The rows are grouped in 3 ways, from coarse to fine. Each group lies inside one group of the grouping before and may be the whole of it. The rows also spread widely along 9 directions, which tell nothing about the answers.
In the rows, zero is written as 128.
Known rows, each followed by its group in each grouping:
[ 91 186  98 131 163 133 111 157 157 105 171  99 157 142 109 100 117 120
 185 101 152 134 174 149 141  77 123 117 130 112 168 145 192 118 155 117
  57 145 141 115 150 131 169] : fom Q194 Q125
[133 124 140 133  95 108  84 141 158 104 119 125 169 198 141 166  82 127
 186 124 112 142 107 152 154 121  81 144 100  93  92  93 105 114 121 120
 129 119 106 119 113 132 121] : Kivut Q83 Q931
[150 143  79 155  99 158 148 110 179 116 102 103 189  73 162 102  92  78
  69 159 142 110  86 159 164 136 121 175 120 148 141  92 182  34 103 191
 114  82  85 120 106 131 135] : fom Q912 Q446
[140 145 120 115 148 109  91 109  70 162  89 201 122 200 143 121 103 165
 202 108  80 115  97 143 148 160  50 125  85  85 151 134  96 164  75  63
 167  88 150  82  94 142 150] : Kivut Q86 Q917
[140  98 105 130 124 141 163 117 180 129 118 119 159  54 136 116 128  91
 110 117 128 125 129 149 120 105 130 176 123 128 117  70 134  77 139 180
  83 122 116 155 117 117 113] : fom Q395 Q882
[104 136 136 164 134 130 135 139 111 152 171 129 165 168  98 124  96 129
 171 108 151  87 104 157 167  96 114 146 115 112 160 124 133 131 160  90
  91 148 129 123 142 146 128] : Kivut Q21 Q12
[123 107 152 145 145 148 179 104 106  84 126 108 166 151 150 209  39 119
 151  97  79 120  96 210 180 165  74 125 159  68 120  75 156  91 165  68
 104 201 103 105 102 110  50] : Kivut Q21 Q675
[101 155  96 137 136 167 114 140 106 128 124 109 142 106 134 126 126 144
 118 102 116 132 123 154 153 136 134 123 141 121 152 110 143 120 108 141
 130 122 146  90 143 100 140] : fom Q194 Q301
[145 128 129 116 133 117 102 144 104 153 132 171 137 182 112 119 141 130
 187 120 129 123 119 106 122  88 100 149  80 113 114 121  86 150 124 100
 139 110 132 128 134 135 146] : fom Q444 Q729
[171  94 146 118 134 173 119 170 110  83 114 146  96 116 123 187 135 146
 187  86  96 152 162 145  96  87 124 103 130 115  98  71  61 172 145 107
 152 163 152 144 146  78 100] : Kivut Q763 Q586
[105 155 120 149 138 150  99 139  55 193 151 149 143 165  95  91 138 158
 152 112 141  93  93 120 151 102 123 140  98 132 159 143 104 168 116 101
 144 111 160 100 158 135 160] : fom Q194 Q799
[ 72  91 141 106  99 116  97 120 102 173 145 124 149 143 118 185 148 162
 129  97 125 146  96 111 153 124 147 149 133  91  78  72  72 136 119 128
 124 147 150 115 136 110  91] : Kivut Q86 Q917
[ 78 183  84 135 151 175 113 155 104 104 128  94 136  95 129 129 130 155
 126  89 110 140 135 167 163 139 139  94 171 115 184 122 152 132 101 152
 116 133 163  71 160  80 138] : fom Q912 Q446
[113 160  96 108 115 121  94 123 112 147 149 140 141 138 124 123 133 145
 128 119 151 127 129 109 155 120 132 130 117 133 143 125 149 128  94 104
 120 107 155 104 125 138 156] : Kivut Q83 Q931
[114 105 126 118 116 117 114 130 164 152 114 125 163 129 132 130 138 120
 155 113 117 147 120 132 120 109 112 167 104  97  91  82  98 108 129 163
 105 113 121 138 116 122 122] : fom Q194 Q301
[101 208  41 147 121 190  71 170  90 137 132 121 131  87 128  57 162 152
  85 126 162 108 125 115 161 118 174 116 130 179 211 151 157 124  52 174
 154  51 168  68 175 102 212] : fom Q444 Q729
[169  93 141 197 146 165 217  99  69 207 167 164 172 113  80  79 106  83
 111 140 172  17  43 146 162  73 128 205  86 161 159 117 115 120 183  97
 108 145 112 159 138 161 110] : fom Q444 Q729
[ 90 143 115 118 146 104 119 109 128 159 132 128 169 155 129 122 117 129
 166 107 117 134 109 141 149 128  95 151 114  85 124 117 141 111 128 112
  91 124 132 106 112 140 130] : fom Q194 Q125
[106 166 113 112 119  94  54 156 154 136 161 150 150 206 110 111 130 138
 207 124 162 133 157  99 139  71 112 135  79 114 136 145 134 139 119 103
 100 103 137 123 137 158 191] : Kivut Q86 Q917
[117 146 103 140 126 129 105 143 152 144 156 141 152 136 109  91 127 123
 165 119 164 103 139 128 142  78 132 148 101 132 161 128 141 124 128 131
  89 109 138 133 136 146 171] : Kivut Q86 Q917
[127 148  86 119 123 130 111 100 109 149 106 156 145 126 153 115 111 137
 118 126 120 116 104 136 163 157 107 141 115 120 154 116 154 104  72 113
 137  86 137  94 100 137 151] : Kivut Q86 Q917
[197 147 120 110 141 151 104 150  91 114 118 171 110 157 129 126 129 123
 178 127 127 128 151 109 107  86  97 123  84 143 114 130 135 155 122  72
 168 112 130 128 130 125 158] : fom Q194 Q125
[174  65 146  91  96 117 125 114 143 131 111 158 136 133 143 185 131 112
 142 126 121 147 124 104 113 104 115 164  96 111  43  58  91 110 131 113
 139 137 109 163 100 122  91] : Kivut Q86 Q917
[ 88  83 119 122 140 118 131 130 120 215 106 163 137  87 104  88 191 149
 159  83 107 124  92 124 106 107 132 177 111  93 120  81  19 154 109 190
 104  91 169 135 133 104 114] : fom Q444 Q729
[213 103 126 119 159 140 193 106 162  64  90 150 142 101 162 153  68  72
 162 120  81 131 145 183 116 125  58 149 113 105 111  78 168  79 158  98
 108 155  89 153  83 120  94] : fom Q395 Q882
[ 62 144 119 143 149 161 114 137  71 143 126  98 147 131 127 153 118 171
 143  77  87 136  92 174 168 155 120 115 161  84 142 104 108 149 115 129
 131 148 161  68 152  85 102] : fom Q194 Q125

New rows, each followed by its group in each grouping:
[124 144  73  86 125  77 101  84 111 239 109 215 130 114 125  44 177 149
 135 121 150 108 110  77 120 129 112 171  72 133 156 138 103 142  49 119
 118  25 178 119  84 170 187] : Kivut Q83 Q931
[123 137 129 136 118 115  99 149 147 130 150 143 159 184 114 121 104 125
 196 120 147 117 136 132 139  84 101 144  92 112 133 122 123 128 143 103
  97 118 123 132 131 147 149] : Kivut Q21 Q675
[131  95 155 112 138 135 124 178 120 129 158 148 107 133  87 157 160 143
 211  75 134 135 172 125  94  53 136 120 120 109 105  90  68 185 173 100
 103 172 159 159 159  99 111] : Kivut Q21 Q12
[105 167  92 126 113 130  88 141 150 118 143 115 154 135 131 118 113 135
 140 118 148 131 135 137 160 115 129 127 126 128 155 123 159 109 100 132
 103 103 142 104 129 131 163] : Kivut Q83 Q931
[152 131 106  97 139 130 146  79  73 140 114 168 128 129 155 160 101 133
 111 120 109 120 109 129 161 163  99 130 125 113 129 106 166 108  97  56
 145 132 134 101  87 134 114] : Kivut Q86 Q917
[204 113 116 122 100 153 103 151 105 135  95 188 106 119 136 116 141 128
 147 133 133 114 129 107 104  97 116 140  80 156 113  98  91 144  97 110
 184  76 131 141 122 120 152] : Kivut Q21 Q12
[117 115 140 135 120 113 115 150 182 120 163 110 176 159 108 141 113  99
 178 119 147 133 138 133 132  66 114 166  98 107 100  97 120 106 172 141
  76 148 107 154 146 137 128] : fom Q395 Q882
[153  73 152 115 117 124 146 131 168 121 123 120 159 122 130 170 123  94
 160 115 119 149 127 134 105  84 113 171 110 100  47  58 103 103 173 138
 102 156  99 171 118 115  82] : fom Q194 Q125
[179 101 133 142 100 143 146 134 156 103 125 133 157 125 140 153  91  89
 137 138 139 111 120 147 136  97 113 158 105 134 100  78 141  84 151 116
 124 131  89 156 112 130 109] : Kivut Q21 Q12
[115 139 116 151 118 148 142 124 149 115 188  93 179 121 110 153  92 102
 109 129 179 107 126 138 173  84 156 146 135 137 138 104 181  77 170 108
  71 168 116 142 139 147 122] : Kivut Q763 Q586
[ 66 193  76 121 131 126  82 114 120 132 111 101 174 147 159 119 101 149
 115 116 106 149 104 152 182 180 100 123 142  94 159 126 184  80  70 137
 121  91 138  60 113 125 154] : fom Q194 Q799
[134 103 132 155 100 183 119 165 147  81 128  82 154 102 134 174 109 115
 119 114 116 137 123 162 141 100 141 143 138 130  98  62 108 105 148 174
 133 155 108 131 164  80 100] : fom Q395 Q882
[138 153  78 125 106 154  98 142 109 154 141 140 142 103 123  93 162 122
  87 144 176 111 119  86 141  93 166 154 103 172 139 122 142 105  92 148
 143  77 136 118 150 128 173] : fom Q444 Q729
[151 120  92 127 119 156 130 134 101 188 132 164 130  76 107  76 184 119
 101 131 167  97 111  86 116  80 165 171  94 169 135 109  97 132 106 154
 138  80 149 142 147 124 156] : fom Q444 Q729
[123 121 127 110 125 110 121 134 142 171 157 148 149 139  95 116 163 116
 162 118 159 129 133  93 115  64 133 162  94 121 105 113 100 137 148 132
  93 126 137 150 141 138 136] : fom Q912 Q446
[160 109 119 119  75 126 100 109 119 165 135 146 168 143 136 140 125 103
  82 165 163 116  87  78 147 104 131 188  73 157  72  92 124  87 108 128
 160  90  97 136 124 150 135] : fom Q395 Q882
[189 106 104 103  97 157 146  88  82 133  91 155 124  82 167 167 112 124
  61 136 113 122  92 125 147 167 122 145 124 147  94  73 138  98  78 101
 183 107 127 114  88 112  96] : Kivut Q83 Q931
[134 129 145  98 133 113 125  99  55 150 133 155 146 196 133 193 108 138
 140 121 107 138  91 112 162 145  86 130 112  92  87 111 124 135 124  48
 159 156 124  97 115 130  91] : fom Q912 Q446
[ 79 105 143 123 111 165 123 151 116 115 167  61 157 109 115 207 139 138
 105  90 132 161 127 134 148 101 174 129 170 108  71  61 119 112 164 146
 108 197 135 128 170  78  73] : fom Q194 Q799
[144 127  79  79 100 135 118 100 113 133 103 136 143  88 168 159 150 115
  53 142 130 157 111  90 142 154 143 152 127 138  85  76 153  65  71 137
 157  90 120 110 102 111 117] : fom Q444 Q729
[ 90 186 112 157 120 133  96 125  61 158 187 126 172 207 111 130  81 146
 125 132 170  82  88 129 210 126 122 128 114 133 178 158 184 118 122  51
 126 128 132  77 144 164 160] : Kivut Q21 Q12
[131 141  87 101  92 127  75 138 123 148 104 153 130 112 150 120 153 144
 112 126 138 143 128  98 130 132 135 137 109 137 121  97 120 112  65 140
 156  59 143 109 118 120 156] : Kivut Q21 Q12
[162 120 124 124 140 152 137 152 143  99  96 140 127 113 135 136 125 119
 178 105  94 143 139 159 109 104  95 128 119 106 119  90  99 135 132 145
 128 131 127 131 129  93 116] : fom Q912 Q446
[ 64 151  97 139 156 133 140 131 134 146 150 105 167 110 114 109 132 129
 140  93 131 122 119 158 162 118 135 143 149  99 167 115 140 106 131 151
  64 137 149 105 142 116 129] : fom Q444 Q729
[130 165 106 142  94 161  70 165 143  77 155 101 157 164 135 154  96 124
 134 139 160 128 140 132 170  96 140 120 119 146 132 118 174 101 116 118
 136 126 111 107 155 124 163] : Kivut Q86 Q917
[182 121 117 151 105 171 103 178 168  87 122 139 129 117 127 117 119 109
 171 130 144 115 153 143 111  63 129 140  97 152 128  98 116 127 132 152
 135 111 115 154 146 113 159] : Kivut Q86 Q917
[116 186 101 143 131 126  83 141 122 145 145 138 167 192 123  88 105 129
 167 135 148 111 122 127 161 105  99 142  84 127 164 158 165 118 114 104
 122  91 123  97 132 157 190] : fom Q194 Q301
[128  78 125 113 127 115 172  98 157 173 141 134 161  72 115 128 147  94
 110 113 143 122 118 117 119  92 138 193 115 118  91  69 115  92 156 151
  73 141 124 170 115 133  95] : fom Q395 Q882
[156 100 130 151  95 153 126 113 100 155 125 148 155 138 133 145 101 122
 111 141 137  92  70 133 162 120 121 167  98 138 110  90 110 113 117 113
 158 116 111 125 121 135 117] : Kivut Q86 Q917
[153 100 125 104  98 140 113 118  90 149 113 157 125 119 137 163 138 144
 116 115 118 133 103 111 135 131 127 141 115 129  87  79  86 140  96 108
 165 116 144 122 115 111 106] : Kivut Q83 Q931
[166 129 117 137 122 156 125 127  98 128 123 147 141 130 130 132 110 116
 123 131 128 110 111 129 143 111 111 150  99 142 123 106 130 118 122 109
 153 119 119 122 132 126 135] : fom Q395 Q882
[131  99 125  97  99 119 106 122 128 153 135 147 137 125 128 157 150 132
 129 119 143 139 125  94 128 101 141 154 111 122  82  82 103 122 115 122
 128 122 134 140 121 125 119] : Kivut Q86 Q917
[146 153  85 124 148 166 135 126  69 169 106 171 109  78 122  82 161 145
 117 110 125 106 114 124 126 124 130 130 118 147 173 128 113 155  84 130
 154  88 170 100 136 107 153] : fom Q912 Q446
[118 134  88 102 107 147  69 160 134 139 117 147 108  91 128 112 180 157
 140 106 138 146 158 101 112  97 159 126 118 140 132 101  92 149  79 165
 139  82 168 120 147  97 168] : Kivut Q86 Q917
[129 157 129 139 167 166 120 133  19 156 134 159 118 170 109 127 118 166
 163  95 104 103 102 145 151 127 100 108 119 118 161 141 117 183 120  55
 167 142 166  85 147 115 134] : fom Q194 Q799
[111 122 124 118 147 146 135 122  98 113 122 126 129 115 136 182 112 153
 148  81  88 146 126 164 148 144 116 108 156  86 128  84 110 131 128  99
 118 164 155 106 121  99  88] : Kivut Q763 Q586
[107 140  72 122 130 152 116 137 158 136 100 135 127  51 140  83 153 139
 127  98 122 130 142 150 126 126 146 135 140 126 173  98 127 114  82 187
 100  82 163 114 123 102 158] : Kivut Q86 Q917
[115 152 104 120 140 154 111 130  94 109 119 119 133 124 145 156 113 144
 126 102  97 145 127 150 156 148 111 116 142 111 139 103 143 122 104 116
 139 135 143  84 137  97 125] : fom Q395 Q882
[ 73 197  70 117 157 128 111 120  80 169 172 132 152 135 111  88 148 145
 111 113 164 109 123 105 176 121 148 128 134 132 191 159 182 117  98 101
  96 109 165  80 145 142 176] : fom Q444 Q729
[134 110 113 169 126 157 165  88 127 116  71 122 173 104 175 145  50 118
 116 117  66 101  52 223 184 195  72 153 140  89 150  73 137  70 100 143
 135 120 104  90  82 115  89] : Kivut Q86 Q917
[167 153  92  96 162 131 101 140  68 161  95 211  91 139 125  80 170 152
 181 107 108 124 139 101 103 112  95 123  84 128 157 142  91 176  77  94
 169  71 171 107 123 120 176] : fom Q444 Q729
[132 153 103 130 145 173 113 154  64 147 117 154 109 110 113 110 156 157
 142  99 117 118 120 131 132 112 131 114 124 137 161 126  94 176  99 126
 161 111 171  95 159  93 145] : fom Q912 Q446
[ 48 133 142 103 136 106 116 123 107 163 198  94 167 172  96 177 141 145
 145  90 148 151 131 108 161  96 148 138 139  87  94 108 137 129 167  92
  71 192 146 117 151 129 104] : fom Q194 Q301
[120  96 107 121 130 163 186  84  79 178 145 124 144  38 124 143 145 118
  38 112 140 104  93 121 151 132 167 167 151 144 118  74 138  98 128 132
 114 149 146 129 130 111  85] : fom Q395 Q882
[158 103  97  96  85  99 117  88 150 197 135 176 155 106 131 102 157 100
  89 159 186 110 111  60 125  93 148 198  72 158  91  96 135  85  98 130
 119  68 119 162  94 173 154] : Kivut Q86 Q917
[103 116 140 134 174 118 172 132 108 165 171 152 133 129  81 118 131 135
 201  71 137  97 140 154 129  78 117 135 128  93 162 116 112 161 181  79
  57 176 162 145 136 134 112] : Kivut Q21 Q12
[126 121  95  73 123 103 116 106 163 121 107 144 133 103 157 150 139 125
 136 109 115 165 155 119 123 134 118 138 127  98 102  83 147  92  98 128
 101 114 136 129  90 121 123] : Kivut Q86 Q917
[ 95 225  62 127 133 139  48 148  98 121 137 128 147 170 140  89 112 156
 133 128 138 130 137 123 177 140 111 107 111 138 198 168 186 121  64 114
 142  69 151  53 148 135 212] : fom Q395 Q882
[128 133 107  84 129  98 125  97 120 171 123 160 147 131 131 129 150 122
 128 123 131 145 119  95 130 124 111 154 104 108 105 109 130 112 105 114
 118 107 136 122 106 138 126] : fom Q912 Q446
[ 55 144 132 138 126 139 109 153 141 125 190  61 183 153 101 163 118 130
 140  99 153 140 129 142 165  88 152 134 150 100 114 103 152 106 173 135
  69 183 130 120 169 116 114] : fom Q194 Q799
[144 167  52 103 120 147 106 111 144 103  70 132 140  68 186 110 119 118
  80 131 100 152 131 141 144 175 107 136 130 136 149  98 181  63  50 165
 147  58 127  88  98 108 160] : fom Q395 Q882
[178  97 113 117 121 137 150 103 132 140  84 161 142  90 154 127 119 103
 117 129 103 125 105 135 118 131  96 172  98 126 102  76 115  94 108 139
 143 100 113 138  97 122 114] : fom Q395 Q882
[131 143  94 116 122 153 125 142 140 115 149 124 129  83 119 124 141 128
 122 108 156 128 157 128 133  94 155 126 136 146 146 106 152 122 122 131
  99 131 153 132 136 113 143] : Kivut Q83 Q931
[151  96 155 135 127 139 165 111  89 121 134 134 150 148 135 193  78 118
 140 110 109 111  95 163 162 137  96 139 132  99 101  78 131 111 157  63
 130 176 110 125 109 122  67] : Kivut Q21 Q12
[208  84 120  85 109 163 136 142 145 101  87 144 110  63 150 161 158 103
 118 124 115 164 159 106  74  92 136 145 114 143  51  52 108 108 124 145
 161 124 118 173 116  86 103] : fom Q194 Q799
[132 143  91 104  91 164  66 169 106 113 106 134 107  99 148 147 160 159
 113 112 127 155 148 110 128 128 153 108 130 144 118  88 106 134  67 148
 177  80 153  99 146  84 149] : Kivut Q21 Q12
[183  99 122  98 140 142 127 134  89 124  44 195  85 107 161 145 134 155
 181  85  51 146 129 157  97 160  70 114 116  94 116  74  59 164  81 107
 184  94 153 113  94  83 107] : Kivut Q21 Q12
[140 132 114 129 102 114 116 110 146 129 125 142 174 162 149 137  84 108
 139 141 138 119 107 133 155 128  93 159  97 116 117 104 155  79 120 105
 116 102 100 123  97 154 130] : Kivut Q21 Q675
[147 108 138 133  96 127  96 155 158 148 148 132 164 153 108 120 142 104
 162 140 165 126 122  97 112  52 132 177  73 139  74  97 100 120 150 145
 122 108 107 161 145 138 145] : fom Q194 Q125
